The rows of a group lie close to one hidden flat surface of 13 dimensions, which may be shifted away from zero. Surfaces can cross.
(in the rows, 128 means zero)
Some rows, each with its group after it:
[133 120 143 114  95 116 152 125 114 132 109 114  80 108 136 148  72 119
 109] => Zemu
[147 144 154 136 128  83 143 138 115 139  98  90  86  96 131 150 111 165
 115] => tiven
[135  46  90 126  97 134 149 132 154 134 109  94  99 113 121 182 108 129
 131] => tedob
[111 104 135 182 178  86 111  94  86  94 129 151 139 103 128 144  97 119
 114] => muzin
[126 176 118 122 146 157 161 126 117 157 113 164 154 169 127 181 133 131
 147] => Zemu
[150  60  99  64  86 197 118 103 167 161 144 144 124  55 120 174 108 140
 124] => tedob
[164 169 104 109 141 163 124 125 101 112 114 143 106 165  92 170 146 113
 124] => Mipu
[144  77 112  82 181  97 116 110 110 114 133 139  96 122 152 182  95  73
  75] => Mipu
[172 119  92 139 150  91 137 101  81  91 137 136  96 131 127  98 193  68
 104] => zasom
[134 140  90 102 159  86 169 132 132 152 112 118  96 160 161 140 153 100
 136] => Mipu
[154  55 102 169 121  98 162 147 111 107  94  86 105 101 159 176 123 151
  97] => tedob
[ 86  84  96 120 122 133  97 132 140 136 129  94 115 140 167 134  87 112
 149] => tiven
[161 132  87  96 106 181 106 128 143 140 127 101  71 115 138 115 151 135
 150] => Daz
[155 147 157 134 175 132 149 128  73 104  98 180 117 165 146 122 139 113
  68] => Bas
[ 93  67 130 123 137 119 102 145 133 135 137 114 125 147 144  89 138 101
 101] => Bas
[ 91  85 136 132 132 165 109 170 130 132 122 122 125 173 125 112 127 104
  86] => Bas
[171 125 123 136 141 133 163 133 160 159 150 130 124 142 149 104 172 139
 135] => tedob
[111 105 126 117  97 161 139 142 161 118 106 142 134 143 179 123  91 138
 136] => muzin
[106 135 115 123 101  71 138 105  92 118  94 115 133 113 136 135 158 108
 147] => Bas
[ 80  99 158  65 152 102  67 103 118 150 139 150 163 154 159  85 125  81
 130] => tiven
[170 122 213 103 113 126  90 117  85 115 106 122 142 207  73  97 124 144
 142] => Mipu
[133 117 111 151 137 154 122  76  93 122 127 136 154 136  69 190 104 152
 184] => Daz
[ 42  80 118 208 181  78 110 107 103 169  89 127 115 139 149 150 161  65
 119] => Bas
[158  89 137 147 153 135 126 129 130 146 117 118 111 177 101 169 133 117
 117] => Bas
[169 128 127  97 154 134 161 148 154 130 145 140 102  92 153 116 103 170
  94] => tiven
[107 130 140 102 141  91 110 175 127 103 120 107 154 156 108 112 134 120
 103] => tedob
[136  89 102 111  99 157 143  94 152 153 115 123 102 105 101 155 102 167
 179] => Zemu
[137  98 106  60  71 124 134 126 165 152 141  92 136 102 125 115 145 136
 157] => Mipu
[190  84 104  24  92 164 101 104 131  98 172 119 103 168 128  96 109  74
 136] => Daz
[100  76 145 116  88 128 123 126 129 159 146  91 143 202  98 104 106  99
 165] => Daz
[138 105 121 131 138 101 192 126 125 153 129 144 143 129 212 162 117 109
 103] => zasom
[ 97 156 102 158  55 178 140 119 112 121 110 112 116 183 158 120 125  79
 190] => tiven
[147 118 122 183 138 126 161 133 176 133 123 147 139 124 155 165 145 120
 125] => zasom
[159 115 166 179  82  85 189 119 110 126 137 118 177 140  89 152 140 131
 134] => muzin
[167 149 151 123 140 141 137 133  97 123 113 142 114 171  94  91 165 143
 116] => Bas
[122 136 115 106 147 149 150 147 124 145 141 133 143 144 153 140 112 149
 117] => muzin
[124 132  95 143  99 142 146  96 158 137 148 147 158 111 102 104 180 127
 181] => Daz
[ 91 113  99 173 180 107 141  87 117 115 104 193 142  93 123 181 117 117
 123] => Mipu
[182 102  88 166  80 154 153 126 205  87  85 136  94  79 153 152 168 125
 145] => zasom
[128 108 114 150 142 108 173 157 147 158 119  96 118 139 176 168  96 160
 137] => Mipu
[134 146 109  89  89 175 105 127 138 129 132 121 143 119 129  97 153 146
 155] => muzin
[135 153 117  94 107  84 203 100 128 115  73 178 135 176 167 113 156  90
 164] => Zemu
[159 125  91 137 126 163 153 131 133 110 140 143 151 129 138 147 142 140
 136] => Daz
[114 125 121 124 114 164 144 168 123 121 155 121 128 162 138 123 101 107
  84] => Zemu
[123 142 106 105 152 110 163 156 131 114 135 142 164 129 145 110 153 157
 113] => tiven
[111 121 134 122 117 157 111 161 116 111 128 111 141 131  85  68 137 188
 127] => tiven
[132  95 132 149 145  89 138  95 128 164 168 111 137 134 167 216  65  71
 124] => zasom
[151  96 105  90 119 114 128 119 139 137 126 101 103 116 174 174 107 100
 127] => Daz
[ 89 136 110 134 134 209 113 134 108 136 128 190 190 124 132  94 210 132
 108] => muzin
[147 144 114 137 119  98 172 116 137 134 144 116 132 152 123 163 113 100
 147] => muzin
[ 59 113  87 166 169  70 154 159 127 120  94 111 105 141  62 173 131 100
 106] => tedob
[133 138 172 121 180 123 118 124  99 129 102 154 155 184 119 152  87 163
 135] => Mipu
[113 114  78 117 106 173 147 139 145 140 138 102 153 184 115 141 128 144
 187] => Daz
[117 136 115  76 128  65 109 117 108 121 169  87 123 134 145 119 105  68
 131] => Daz
[155  93  92  88 120  95 140  98  72 100 114 116 123 109 100 112 154 140
 138] => Bas
[166 152  56  96 138 122 144 131 143  93 123 119 122 130 123 135 163 134
 162] => tiven
[150  76 124 165 119 134 127  86  98 141 115  95  68 105 110 122 108 158
 154] => Zemu
[126  91 133 158 150 135 142 132 184 151 135 143  81 121 107  58 150 145
 129] => Zemu
[126 123 149 177 120  88 175 166 135 107 104 113 148 167 182  98 132 143
 133] => zasom
[137 143  90  97 142 133 147 153 131 123 113 105  59 146 189 132 104 108
 109] => Bas
[137 170 138 158 117 122 141 148 127 118  92 111  72 161 174 141 123  93
 126] => Bas
[ 61 166 168 103 118 188  98 189 158 166 118 118 146 152 113 104  88 198
 135] => tedob
[113 127 127 140  97 136 173 114  92 126 103 138  80 144 103  27 140 154
 148] => Zemu
[ 98 132 141 167 180 159 112 132  89 122 101 173 182 161 157 144 149 143
 121] => muzin
[151  86 116 107  91 117 162 129 118 112 144 125 165 128 153  94 154 123
 124] => zasom
[103 130 152 124 106 110 120 126 168 134 119 128 125  97 135 119 103 133
 132] => zasom
[103 136 115 195  91 145 127 121 171 117 142 140 146 139 102 129 156  78
 153] => tedob
[137  99 137 138 114 102 150 133 135 133 156 119 131 107 144  91 128 123
 106] => muzin
[127 107 150 181  68 117 181 125 138 107 132 132 147  96 112 105 112 154
 136] => muzin
[113 101 111 128 103 177 149 140 135 142 131 142 118 145 121 142 130  97
 101] => Daz
[132  53 102 159 111 124  95 101  95  33 119 115 164  72 140 151  65 166
 146] => muzin
[ 98 118 141  93 194 130 156 204 134 148 163 150 161 155 146  57 139 164
  41] => Bas
[132  89 124 107  78  84 146 100 123 111  84 141 160 100 150 121 190  94
 134] => tedob
[166 146 170 125 186 165  92 151 111 114  91 152 104 120 131 103 134 206
  92] => Mipu
[153  88 132 107 169 128 130 116 125 149 119 133  93 129 140 137 110 142
 105] => Zemu
[132  96 125 137 143 129 118  81 146 128 132 153 111 117 160 148  82 105
 144] => tiven
[103 107 132 103  98  46 113  99 157 125 110 117 143  71  97 159 144  96
 148] => tedob
[ 71 128 114  97 142  94 116 143 152 152  95 128  67 135 161 130 111  62
 108] => tedob
[136  90  50  80 111  88 156 106 147 107 138 112 136  31 144 165 114 153
 143] => zasom
[180 127 126 115 132 122 149 133 117 112 123 135 147 135 171 145 159 124
 107] => Daz
[171 147 138 141 112 165 139 167 112 111 137 112 112 208 116  92 152 111
 106] => Zemu
[133 117 128 121  81 122 152  95 145 131 151 151 131  98  75 116 144  82
 135] => muzin
[138 138  57  82 156 179 121 144  81  95 148 131 187 167 123 160 150 135
 134] => Daz
[157  81 174 129 121 123  94 118  87 108 110 126 102 157  74 172 118  72
  68] => tedob
[115  36 112  99 157 102 145 103 188 182 152 132 122 132 195 108 100 116
 151] => Daz
[177  70  87 156  90 182 146  88 160 149 157 136 126  58  97 163 150 141
 144] => tedob
[121 152  63  58 110 154 115 107 109 103  98 129 126 164 152 176 119  79
 178] => tiven
[170  98  72  44 187 112 141 117  92  92 105 158 151 187 204 175 123  95
 123] => Bas
[124  83 154 146 124 152  42 137 135  74  88  91 153 191 185  99  90 164
 202] => muzin
[111 172 170 169 152 108 136 125  95 160 180 103 125 147 127 144  61 128
 121] => Mipu
[138 196 128 200 145 129 191 120 110 198 140 101  80 162 165 136 133 137
 165] => zasom
[162 127 108 109 112 103 176 146 133 161 182 100 183  94 160 137 192 124
 107] => muzin
[ 89 142 126 135 198 165 168 173 146 181 146 175 145 136  86 157 138 154
  64] => Bas
[168 153 140 163 132 136 138 155 187 139 127 113  81 166 178 103 145 134
 142] => zasom
[122 122 114 103 146 135 135 135 117 148 137 128 109 166 102 106 145 115
 119] => Mipu
[120 157 127 194 177 140 153 161 155 141 122 119 133 200 143 197  83 149
 154] => zasom
[121  94 143  82 126 135 139 101 117 137 130 157 139  88  81  95 122 159
 118] => Zemu
[152 174 118  71 127 173 152 118 129 130 124 162 110 163 178 114 105 118
 143] => tiven
[155 132 151  88  92  80 169 174 156 141 132  82 183 182 124 183 161 112
 129] => Bas
[181 135 128 129 155  80 106 132 167 103 121  94  87 118 148 125 139 126
 143] => zasom
[114  73 135  75 153 173 113 132 120 136 149 167 136 172 145 127  88  91
  80] => tiven
[175 126 231 108  91 143  87 162 112 142 155  70 135 144 120  73  86 195
 108] => Mipu
[ 96 123 127 102 145 143 119 131 147 156 149 144 141  58 157 111 112 171
 109] => muzin
[130 125 137 122  58 131 110  47  86 147 112 120 114 137 129 132 128  74
 189] => Zemu
[133 167 147  69 108 106 176 132 131 115  98 190 127 155 111  83 157 102
 107] => Zemu
[109  97 132 131 129 104 154 131 147 160 138 122 149 139 151 149 111 121
 140] => Daz
[129 124 101 115 132 119  97 131 127 147 135  81  63 118 164  92 153 109
 137] => Daz
[143 153  98 108 114 127 127 119 136 130 139 115 109 139  68 112 190  91
 143] => tiven
[158 123 120 111  71  73 187 142 105 100 123 116 121  65 155 145 150  82
  56] => tiven
[106 125 112 137 178 108  79 149 130  79 141 122 119 171  93 111 121  90
 117] => zasom
[117 191 112 101 151 120 142 118 141 167 117 133 127 145  97 103 158 161
 187] => Mipu
[112 130 117 108 112 145 171 146 148 145 101 156 176 127 180 117 164 159
 134] => Mipu
[153 171 151  85 156 123 129 119  64 142 172 134 128 126 163 206  64  68
  49] => Mipu
[ 53  97  86 155 164 166 147 181 124 140 141 141 128 147 129  89 138 130
  84] => Bas
[137 130 152 132 121 104 124  85 141 166 129 125 153 128 146 155 135 129
 179] => Zemu
[131 124 142 211 164  66 158 127 117 123 125 129 157  76 106 148 167 172
 116] => tedob
[121  87 128 155 123 145 121 113 166 145 150 121 143 147 122 131  96 128
 174] => tiven
[111 132 139 127  49 125  99  68 111 122 126 124 119 133  91 164 102  32
 157] => zasom
[135 111  96  67 141 121 155 126 125 125 128 148 116 142 159  86 127 123
 120] => Zemu
[111  85  88 176 112 136 144 130 156 112 139 135 127  94 141 120 158 105
 119] => tedob

New rows, each followed by its group:
[132  85  59 133 145 131 131 148  95  72 102 108  98 103 120 175 117 134
  96] => tiven
[128 104 153 148 106 162  89  87  78 138 150 127  97 128 102  94 137  80
 111] => Zemu
[131 145 140  96 125 120 162 160  73 137 111 103  98 144 112  89 129 165
  95] => Bas
[158  92 114  99 120 150 104  65  84 138 127 139  93 119 114 133 138  94
 139] => Zemu
[122  98 109  74 187  83 118  89 111 141 140 146 130 143  69 160 124  88
 123] => Mipu
[130  96 143 170 153  68 206 143 167 121 101 157 164 112 126 153 120 173
 116] => Zemu
[164  90 148 199 146 150 154 136 130 159 155 116 133 156 113 158 121 148
 120] => zasom
[111 103  95 127 132 150 105 156 133  90 160 130 154 104  95 146 121 118
  89] => tedob
[137 138 124 141  99 126 149  93  97  93 125 155 132 117 106 118 137 101
 130] => muzin
[127 139  85 143 186 121 117 112 167 152 123 125 103 123 100 173 121 158
 184] => tiven
[172 124 143  71 128 140 122 130 138 139 107 133  67 103 146 100 139 147
 103] => zasom
[159 120 126 122 143 132 102 135 145  90 116 138 123 148  99 129 146 118
 126] => zasom
[193 128 150  91 165 124  91 146  99  87 143 126  94 144 194 104 110 107
  69] => Mipu
[143 115 100  87  52 128 131 117 189 106 120 107 150 109 181 140 124 111
 193] => muzin
[ 97 183 145  96 121 103 140 132 128 132 112 146 134 154 170  97 126  99
 135] => zasom
[136 105 126 132 134 147 112 133  85 125 140 108 106 177 118 117 121 109
 116] => Daz
[124 102 132 119  82 113 118 115 121  92 112 113 148  83 170 119  82 164
 156] => tiven
[143 128 140 155  84 107 191 141 122 128 121 125 132  82 141 167 107 143
 101] => tiven
[154 110 101  63 117 158 145 129 138 129 110 127  56 148 128  98 107 125
 129] => Zemu
[139  52 115 157 125 143 191 117  76 120  80 123 109 203 139 128  90 169
 152] => Zemu
[ 58 120 136 158  84 154  79 155 145 167 118  41  98 124  97  96  92 182
 194] => tiven
[106  86 102 140 115 124 171 121 118 118 133 142 132 104 117  99 112 155
 132] => Zemu
[ 76 118 146 147  96 144 143 101 158 132 100 196 130  68 125 108 114 132
 124] => muzin
[106  86 106 119 110 126  84 103  92 132 131  84 116 149  98 134 138  85
 150] => Daz
[126 128  88 128  88 142 163 140 122  96 129 136 154 117 133 124 134 130
 132] => tiven
[104 139 106 108 156 115 159 112 112 176 133 122 101  94 157 181  72 146
 123] => zasom
[ 95 166 170 158  63 141 111 118 143 162 140 111  90 106 101  81 120 103
 138] => Zemu
[178  77 183 138 109 114 162 132  91 143  85 115 112 124 133 132 122 186
 105] => zasom
[135  49 140 129  85 126 170 129 167 148 117 130 163 169 153 163 117  94
 131] => Daz
[107  93  57  97  97 197 131 152 159 110 151 132 184 166  82 133 160 114
 154] => Bas
[113 150 160 153 120 152 106 133 151 148 106 131  68 142 119 109 107 112
 118] => zasom
[150 184  80 184 127 141 179 161 130 132 150  81  79 199 165  55 171 131
 177] => zasom
[103 138 141 169 152 168 128 149 110 124 113 162 128 182 114 102 149 118
  99] => Bas
[ 67 149  71 140  76 195 157 138 107 140  91 118 111 149 115 201  96 112
 155] => tiven
[119 121 167 186 135 105 157 158 102 122 103 136 114 171 137 131 152  82
  59] => Bas
[130 100  62 204 158 138 143 117 143 147 206  93  59 104 137 110 127  88
 123] => zasom
[127  91 135 185  78 114 133  83 164 137 124 140 127  96  98 140 165  79
 153] => tedob
[141  53 186 166  87 128 114  90 119 144 121 131  94 157  95  82 144  75
 110] => Daz
[205  81 141 137 165  91 142 125  92 120 166 118 116 169 165  90 176  89
  76] => zasom
[121 120  80 167 144  68 147 112 172 148 163 107 110 111 115 143 182  58
 140] => tiven
[149 138 118  87  95  95 115  96 139 156  97 114 111  85 175 121 208  87
 150] => Daz
[142 126 141  97 199  77  88 122 123 129 168 122 123 105 107 116  96 139
 110] => Mipu
[161 108 122  96 144 118  98 152 246  93 111 158 149  66 139 152 135 159
 126] => zasom
[124 122  88 169 108 162 145 153 134  91 144 125 167 154 152  76 178 136
 154] => muzin
[148  81 120 146 121 164 133 102 106 100 162 130 129 163  84 169  67 112
 136] => Daz
[129 118  84 134 133 149 150 143 106 149  87 113  40 118 138 112 152 144
 113] => tedob
[119 107 137 142 117 154 159 142 181 135 129 172 156 196  97  33 189 121
 144] => Zemu
[102  75 136 110 143 156 147 179 146 179 131 100 107 200 141  87  93 162
 115] => Mipu
[ 88 156 129 153 155 106 131 116 131 133 121 157 134 123 125 155 117 108
 130] => zasom
[ 99 146 110 180 138 136 115 138 176 116  94 141  41 123 151 139 108  86
 116] => zasom
[215  86 147 146 164 129 132 132 169 135 145 100  56 174 131 127 101 129
 131] => tiven
[103 100 103 153 165  78 150  66 104 119 162 175 151 143 120 136 122  45
 134] => Daz
[ 51 122 171 164  99 119 147 145 121 162 108 109 112 142 160 110  49 132
 120] => zasom
[145 136 105 143 105 141 147 110  61 108 144 110 124 111  94 107 132 169
 147] => Zemu
[115 104 143 169 140  98 141 158 161 106 107 157  95 110 194  60 156 107
  70] => zasom
[ 92  54  58 100 166 134  81 127  95 138 136  56 129 164 153 171 102 124
 166] => Daz
[137  96  93 146 103  94 144 158 176 108 133  72 150 174 178 134 161  88
 155] => Bas
[139 109 129 129 103 147 115 112 129 138 126 124 108 124 109  98 166 110
 133] => Daz
[157 105 132 116 131 105  97  89  98 136  92 112 109 144 160 120 195  97
 155] => Daz
[119 131 117 191 166  85 153 160 155 155 156  89 162 137 184 126 151 158
 155] => muzin
[100 151 134 105  95 131 101 120 136 151 162 109 121  52  78  99 136 129
 118] => Daz
[125 131 100 130  75 135 181 138 121  86 136 141 144 125  92  89 138 121
 125] => Zemu
[103 152 107  63 103 109  99 113 114 148 146  92 108 121 119 116 144  68
 139] => Daz
[104 111 132 204 152 116 138 138 115 125 121 111 115 103 126  63 122 216
 150] => Bas
[139 155 116  82 124  80 164 145 132 103 145 142 142  66 162 101 141 134
  82] => Bas
[119 178  55 132 155 164 146  85  66  90  80 163  59 115 165 112 113 147
 165] => Bas
[141  93 130 145 120  92 138  83  66 134 135  88 143  92 160 133  92 174
 160] => Zemu
[130 147 127 126 149  44 168 128 131 158 140  99 124 153 178  97 149 111
 145] => Mipu
[132 129 113 144 160 143  90 121  81 107 145 134 122 135 149  88 167 107
 110] => muzin
[111  58 169 144 164 150  99 113  88 157 108 168 136 151 112 105 163 121
  77] => Daz
[129 110 151 116 117 117  70  91  84 164  87  75 108 110 105 175 127 144
 167] => Daz
[161  88  82 158 100  92 150 112 145  99 150 100 121 133 175 162 167  36
 128] => muzin
[ 88 103 175 150 175 118 113  96 112 120 145 190 120 166  59  96  80  82
  90] => muzin
[ 97 142 113  47  99 162 190 150 126 207 112 135 158 205 132 154 143 125
 145] => Mipu
[ 95 124 151 128 140  83  85 108 153 176 133  99 140 134  95 129 147 127
 178] => tiven
[161 124 133 155 128 163 130 115 109 137 122 122  96 141  87 167 126 152
 140] => Zemu
[131 105 100 158 134 156  65 103  95 114 154 105 164  83 123 130 184 133
 137] => muzin
[119 125 124 126  57 138 175 133 177 113 132 150 146 130 122  81 120 134
 162] => muzin
[ 85 121 142 134 143 133  82 110 121 176 112 101  72 139 115 135 100 110
 144] => tiven
[115 108 106 178 102 148 142 115 110 110 144 149 177  77  96 128 170 139
 127] => muzin
[115 149 156  83 138 149 125 118 104 153 109 170 148 148 105 110 143 145
 119] => Mipu
[131  90 128 176 124 191 159 132 161 165 130 163  61 113 138  96 144 118
  80] => Daz
[153 134  93 130 147  89 138 132 119 140 170  82 124  80 182 129 151 137
 116] => muzin
[110 139 124  98  83 194 101 129 145 123 121 143 124 120  89 139 117 121
 131] => Bas
[172 108 103  99  62 130 155  93 152 119  96 109 127 150 125 194 112 114
 207] => Zemu
[119 102  47  69 134 195 140 143 168 143 156 134 118  96 155 163 112 134
 125] => Daz
[169  92 156  72 129 129 127  90 145 158 117 162 117 155 153  98 149 102
 147] => Daz
[169 130 145 138  88 116 160  76 162 120 159 159 109  97  98 120 105  95
 143] => Daz
[147 178 179 118 107  92 109 141 173 131 104  92 146 141 114 111 127 182
 186] => zasom
[199  87 105 118 150 102 118 108 150 124 149  98  90 104 148  96 158 145
 145] => Zemu
[ 66 155  74 130 107 191 130 159 105 171 100 103 130 156 110 158 198 109
 136] => Daz
[120 142 164 137  83 122 136 119 190 160 114 145 143 120 104 168 120 102
 150] => Zemu
[113  86 175 120 114 147 130 131 160 178 147 121 142 134  93 108  85 174
 140] => Daz
[144 111 152 131 116 125 159 132 103 162 175 132 140 129  65 114 134 120
  78] => muzin
[216  72 148 193 140  84 111  85  61 103 128  83  98 125 142 152 143 115
 121] => Zemu
[164 108 164 104 120 128 112 141 125 141 167  91 170 126 108  89 128 196
 140] => Zemu
[ 78  94 141 111  68 161 136 161 107 107 126 121 158 192 123  81  93 104
 115] => zasom
[123 123 115  91 104 160 125 119 146 176 108 135  89  86 141 142 155 113
 122] => Daz
[138  63 110 128 140 130 170  87 179 147 144 194 142 104 156 118 146 103
 126] => Daz
[159 113 126 186 118 141 103 129  72 121 161  68 131  82 112  98 170 165
 113] => muzin
[163 146 122 133 140 149 159  99 130 126 150 148 127 184 113 102 120 133
 176] => Daz
[116 115 156  94 160 104 100 103 116 142 157 156 152 107 114 117 134 106
 102] => muzin
